The groups are shells around one centre, one inside the other: the same stretched ball of 7 dimensions in 8 sizes.
Known rows, each followed by its group:
-4.345; 0.872; 0.406; -0.152; 0.452; -2.277; -1.413; 1.122; 3.413; -2.990  z222
-1.839; -1.658; -0.400; 1.601; -1.746; -2.219; -2.047; 2.089; 2.403; -0.951  z334
-1.236; 1.306; 3.876; -1.092; 0.316; -1.882; 1.748; 0.406; 1.482; -3.623  z249
-2.558; -4.822; -4.499; 4.539; -2.370; -3.178; -4.086; 3.094; -0.224; 3.386  z185
-0.111; -3.033; 1.756; 1.343; 0.543; -0.624; -0.184; -1.491; 1.769; -1.348  z922
-1.954; -1.223; 2.447; -1.186; 5.907; 0.268; -1.783; -0.578; 1.347; -0.587  z922
-3.817; -0.946; -0.317; 0.293; 2.029; -1.228; -3.040; 1.011; 3.774; -1.356  z523
-0.752; -0.940; 3.417; -0.658; 3.193; -1.167; 3.180; -0.340; -0.362; 0.054  z70
-0.557; 0.874; 4.268; -2.251; 1.157; -0.345; 0.816; 0.703; 3.732; -3.442  z185
-3.484; -0.164; 1.896; -1.341; 5.398; -0.706; -0.239; -0.162; 1.503; -0.579  z414
-3.035; -1.076; 0.935; 0.717; 4.249; -1.492; -2.240; 1.108; 2.037; -0.593  z334
-2.454; -2.483; -1.609; 2.062; -1.569; -2.509; -1.011; 2.481; 2.089; 1.067  z222
-2.702; 0.238; 1.374; 0.434; 1.336; -2.293; -1.554; 1.814; 2.060; -2.156  z249
-1.223; -0.755; 1.830; 0.511; -0.037; -2.405; 2.032; 1.290; 0.254; -0.370  z523
-3.358; 1.451; 1.438; -0.464; 0.357; -2.627; -0.926; 1.808; 1.588; -2.874  z249
-0.845; -4.834; -1.804; 3.672; 0.736; -2.079; -3.129; 2.381; -0.556; 3.268  z70
-0.305; -1.902; 3.336; -0.536; 2.343; 0.211; 1.924; -1.174; 4.241; -1.569  z414
-2.038; 1.070; 3.813; -2.016; 2.014; -0.620; 1.237; -1.063; 3.125; -3.992  z523
-1.200; 0.247; 4.320; -2.345; 3.199; -0.036; 2.443; -1.515; 2.073; -2.515  z222
0.481; -2.700; 3.759; -0.118; 4.592; 0.094; 1.612; -2.302; -0.970; 0.089  z414
-2.368; -3.105; -2.005; 2.253; -0.550; -2.204; -2.301; 2.545; 1.360; 1.855  z249
-0.450; -3.472; 2.412; 0.839; 6.039; -0.348; 0.871; -1.365; -1.316; 1.968  z922
-3.531; 1.540; 3.119; -2.516; 4.331; -0.105; -1.506; -0.115; 5.049; -4.108  z922
-3.557; 1.459; 1.131; -0.756; -0.617; -2.488; -0.118; 2.016; 3.069; -2.854  z249
-2.170; -2.608; 0.159; 1.531; 4.755; -1.543; -2.509; 1.712; -0.317; 2.017  z414
-3.334; 1.717; 3.570; -3.525; 2.337; 0.075; 2.684; -0.984; 6.160; -3.944  z185
-3.557; -3.838; -3.032; 2.223; 1.662; -1.583; -3.595; 1.549; 1.087; 2.783  z523
-3.946; 1.951; 1.081; -0.729; -1.722; -2.917; 0.946; 2.131; 3.986; -3.437  z414
0.125; -3.385; 0.878; 2.108; -1.034; -1.477; 0.206; -0.179; 0.829; -0.140  z334
0.040; -2.921; 1.282; 1.647; -1.273; -1.734; 2.372; 0.148; 1.095; 0.294  z222
-3.495; -0.018; 1.316; -0.925; 4.936; -1.101; -1.830; 1.638; 1.977; -0.349  z414
-1.244; -0.314; 4.144; -2.713; 3.886; 0.898; 1.676; -2.252; 3.094; -2.527  z185
-3.279; -2.009; -0.280; 1.015; 0.281; -1.838; 2.254; -0.192; 3.245; 0.192  z922
-3.241; -1.527; -0.578; 0.220; 3.294; -1.333; -3.282; 1.967; 0.596; 1.140  z222
-2.037; 0.142; 2.577; -2.021; 2.766; -0.622; 1.171; 0.932; 2.274; -0.749  z70
0.203; -1.374; 4.114; -0.342; 2.754; -0.677; 2.536; -1.506; 0.052; -1.285  z249
-3.525; -0.249; 0.515; -0.864; 2.951; -1.199; -2.020; 1.021; 1.249; -0.579  z222
-3.031; -2.686; -0.329; 0.384; 3.607; -1.068; 0.693; 0.167; 0.590; 2.534  z70
-1.578; -4.250; -0.851; 3.577; 1.203; -2.288; -0.202; 0.516; 0.422; 2.055  z414
-0.793; -4.262; -1.461; 1.936; 0.148; -1.102; -2.906; 1.913; 0.251; 2.709  z922
-2.529; 0.057; 2.341; -1.821; 1.560; -0.768; 2.752; -0.506; 2.935; -1.470  z523
-3.243; 0.819; 1.109; -1.108; 1.769; -1.600; -2.142; 2.345; 2.437; -1.735  z523
-1.206; 0.280; 2.903; -1.720; -0.191; -0.712; 1.395; 0.503; 3.635; -2.655  z334
-4.044; 2.397; 1.362; -1.878; 0.025; -2.029; -1.440; 2.248; 3.505; -3.650  z334
-1.541; -0.367; 2.079; -0.018; -0.224; -1.918; 2.063; 1.058; 2.599; -1.484  z523
-4.198; -1.353; -2.264; 1.562; 0.390; -2.681; -4.378; 2.024; -0.273; 0.262  z185
-3.263; -2.459; -1.755; 2.817; 1.085; -3.067; -2.522; 1.676; -1.166; 1.433  z334
-2.732; -5.832; -4.098; 3.851; 1.682; -1.873; -3.528; 2.153; -0.122; 5.269  z70
-2.111; -4.162; -2.381; 2.662; 1.989; -1.525; -5.249; 2.436; -0.092; 2.871  z70
-4.523; 2.542; 0.776; -1.892; -0.648; -1.979; -2.303; 2.726; 4.988; -4.119  z922
-3.412; 0.852; 1.307; -1.121; 1.597; -1.851; -0.470; 1.252; 1.346; -1.657  z249
-2.590; -1.011; 0.167; 0.090; 2.907; -1.474; -3.646; 2.233; 0.019; 0.367  z70
-4.357; 1.060; 0.138; -0.317; 0.583; -2.269; -2.710; 2.186; 3.411; -2.742  z523
-1.118; -3.454; -0.797; 2.914; 0.028; -1.736; -4.121; 1.410; 1.227; 0.048  z185
-0.969; -5.876; -1.721; 3.536; 1.003; -1.471; -0.261; -0.632; -1.187; 3.749  z334
-3.974; -2.334; -1.503; 0.769; 2.072; -1.316; -1.077; 1.251; 3.317; 1.441  z222
-3.154; -1.719; 0.298; -0.413; 2.604; -0.732; 0.493; -0.290; 2.355; 0.465  z249
-0.190; -5.046; -1.284; 4.562; -1.594; -2.766; -0.746; 0.448; -1.655; 2.083  z185
-3.845; -0.797; -0.990; 2.419; 0.090; -3.773; -1.393; 2.164; 0.273; -0.368  z185
-1.983; -1.677; -1.316; 2.118; -3.493; -3.300; -0.870; 3.035; 0.760; 0.294  z414
-2.343; -0.348; 2.435; -0.438; 3.104; -1.156; 0.104; -1.181; 0.662; -2.074  z334
-2.365; -3.540; -2.891; 3.260; -2.964; -3.379; -0.180; 2.328; -0.500; 2.759  z922
-2.961; 1.733; 2.735; -2.147; 0.728; -0.996; 0.085; 0.693; 4.954; -4.227  z222
0.314; -5.849; 0.277; 2.303; 1.522; -0.370; 2.317; -1.956; -0.145; 3.215  z70

New rows, each followed by its group:
-3.325; 0.731; 1.160; -0.826; 1.295; -2.285; 0.277; 1.340; 0.187; -1.027  z334
-0.826; -6.338; -1.836; 2.378; 3.244; -0.133; -1.906; 0.320; -0.266; 5.176  z922
-1.820; -1.276; 1.572; -0.642; -0.058; -0.946; 3.012; -0.859; 2.594; -0.824  z523
-2.234; -0.972; 0.534; 0.814; -2.878; -2.515; 3.000; 0.094; 2.441; -1.444  z922
0.739; -1.495; 4.240; -1.394; 2.120; 0.249; 2.772; -0.931; 1.986; -1.042  z414
-0.977; -5.278; -0.274; 2.166; 2.375; -0.874; 2.661; -1.510; -0.382; 3.776  z414
-0.140; -1.830; 4.385; -1.439; 5.544; 0.813; 2.100; -2.199; 1.565; -0.662  z414
-0.450; -3.929; 0.074; 2.842; -0.217; -2.222; 1.084; -0.376; -1.778; 1.692  z222
-2.170; -0.156; 0.400; 0.788; 0.168; -2.693; -2.854; 3.674; 0.779; -0.745  z414
-1.913; -2.307; -1.214; 1.208; -2.563; -2.007; -0.754; 1.779; 1.648; 0.548  z70
-2.533; -5.845; -3.535; 3.880; 1.861; -1.676; -2.992; 1.584; 0.704; 4.638  z70
-2.685; -1.468; -0.332; 1.821; -1.086; -2.881; 0.075; 0.342; 0.053; -0.693  z70
-3.301; 0.826; 2.069; 0.410; 2.725; -2.740; -0.077; 0.955; 0.940; -2.325  z185
-4.966; -0.569; -2.151; 0.196; 1.767; -1.997; -4.878; 3.026; 1.794; 0.350  z414
-0.940; -3.620; 1.306; 1.363; 4.928; -0.296; -1.527; -0.709; 0.605; 1.096  z222
-4.273; -1.693; -1.983; 0.833; -0.778; -2.023; -0.499; 1.050; 3.092; 0.347  z70
-1.963; -4.876; -2.801; 2.883; -0.841; -1.998; -0.062; 1.777; 0.867; 4.122  z414
-2.071; 1.338; 4.453; -1.164; 2.806; -1.059; 1.082; -0.720; 4.416; -4.947  z185
0.513; -6.412; -0.300; 4.113; 1.591; -1.201; -0.025; -1.708; -1.818; 3.012  z185
-1.545; -3.963; -0.368; 2.109; 1.296; -1.565; 1.187; -0.700; -0.367; 2.209  z249
1.085; -2.028; 3.545; 0.889; -0.301; -1.225; 2.746; -0.580; 1.489; -1.588  z414
-2.176; -0.020; 3.545; -2.101; 2.156; -0.128; 4.315; -2.055; 4.524; -2.547  z414
-4.112; -0.280; -0.228; 1.511; 1.751; -2.608; -3.661; 1.160; 1.809; -2.274  z185
-4.757; -0.160; -2.247; 1.352; -0.206; -3.142; -5.286; 3.572; 1.394; -0.814  z414
0.438; -4.654; 0.974; 1.919; 1.401; -0.277; -0.390; -1.498; 0.387; 0.941  z414
-3.878; -2.119; -1.970; 1.905; 2.029; -2.197; -4.257; 2.240; 1.141; 0.974  z249
-1.674; -5.545; -2.118; 3.195; 3.343; -1.292; -2.729; 0.853; -1.289; 4.541  z222
-2.520; -3.050; -1.177; 2.027; 1.635; -1.359; -3.934; 0.840; 1.575; 0.378  z222
-2.028; 2.266; 4.199; -1.657; 1.927; -2.042; 0.990; 0.329; 0.233; -3.960  z414
-2.892; 0.750; 2.776; -1.832; 2.286; -0.657; 0.817; -0.920; 3.432; -3.274  z523
-2.813; -0.915; 1.291; 0.021; 4.656; -0.579; -4.182; 0.491; 2.604; -1.773  z922
-1.503; -4.181; -2.060; 1.694; -0.068; -1.365; -1.888; 1.663; -0.614; 3.472  z922
-1.327; -3.992; -0.366; 3.460; 3.222; -2.288; -2.355; 0.188; -3.072; 2.166  z185
-3.109; -4.666; -1.851; 1.135; 4.529; -0.083; -1.280; 0.251; 2.389; 4.008  z185
-2.957; -0.965; 0.868; 0.249; 0.513; -1.841; 1.895; -1.123; 1.120; -1.138  z414
-2.534; 0.362; 3.000; -2.625; 2.914; -0.047; 2.131; -0.799; 3.553; -1.941  z334
-2.218; 0.298; 2.454; -0.665; 4.017; -1.154; -2.791; 1.256; 1.295; -2.102  z70
0.923; -3.787; 2.221; 0.970; 1.606; -0.140; 0.791; -1.293; 0.427; 0.483  z334
-3.482; -1.261; -0.306; 1.143; 3.288; -1.921; -3.186; 2.143; 1.869; 0.112  z222
-3.559; 0.154; 0.610; -0.127; 2.481; -1.901; -2.669; 1.500; 1.154; -1.424  z249
-3.315; 0.730; 2.660; -1.906; 5.028; -0.566; -0.440; 0.455; 3.162; -1.868  z70
-2.598; 0.487; 2.505; -0.175; 3.045; -1.771; -1.112; 0.182; 1.025; -2.769  z222
1.575; -5.615; 1.420; 2.920; 1.263; -0.659; 1.070; -2.168; -1.583; 1.801  z185
-3.885; -3.244; -1.624; 1.658; 2.380; -1.461; -0.376; -0.664; 1.508; 1.650  z922
-3.717; -1.502; -0.092; 0.103; 1.984; -1.477; 1.340; -0.204; 2.121; 0.497  z334
-0.837; -2.413; 2.254; -0.403; 1.472; -0.334; 4.309; -1.088; 3.088; 0.466  z414
-1.527; -0.581; 0.581; 0.922; -1.067; -2.729; -1.109; 3.345; 0.932; -0.461  z414
-2.233; -0.546; 2.222; -0.930; 2.516; -1.349; 2.824; -0.652; 0.031; -0.183  z70
0.612; -5.059; 0.935; 2.031; 3.530; -0.200; -1.227; -0.362; -0.614; 2.611  z70
-1.061; -4.187; 1.657; 0.055; 5.393; 0.878; 1.710; -2.507; 1.916; 1.932  z922
-1.551; -0.166; 2.207; -0.058; 0.782; -2.298; 2.030; 1.316; 0.282; -0.622  z222
-3.320; 0.342; 0.906; -0.044; -0.921; -1.973; -0.440; -0.129; 3.192; -3.571  z922
0.642; -5.838; 1.728; 2.287; 4.547; 0.150; 2.179; -2.638; 0.139; 2.785  z185
-1.224; -0.779; 2.450; 0.670; 2.412; -1.939; 0.155; 1.090; 0.600; -0.941  z222
-1.289; 2.529; 5.155; -2.827; 0.960; -1.167; 2.179; -0.356; 1.737; -4.897  z414
-2.825; -0.541; 0.779; -0.885; 2.345; -0.423; -3.452; 1.250; 3.833; -1.744  z414
-0.498; -2.689; 2.060; 0.175; 0.986; -0.999; 4.309; -2.052; -0.885; 0.927  z922
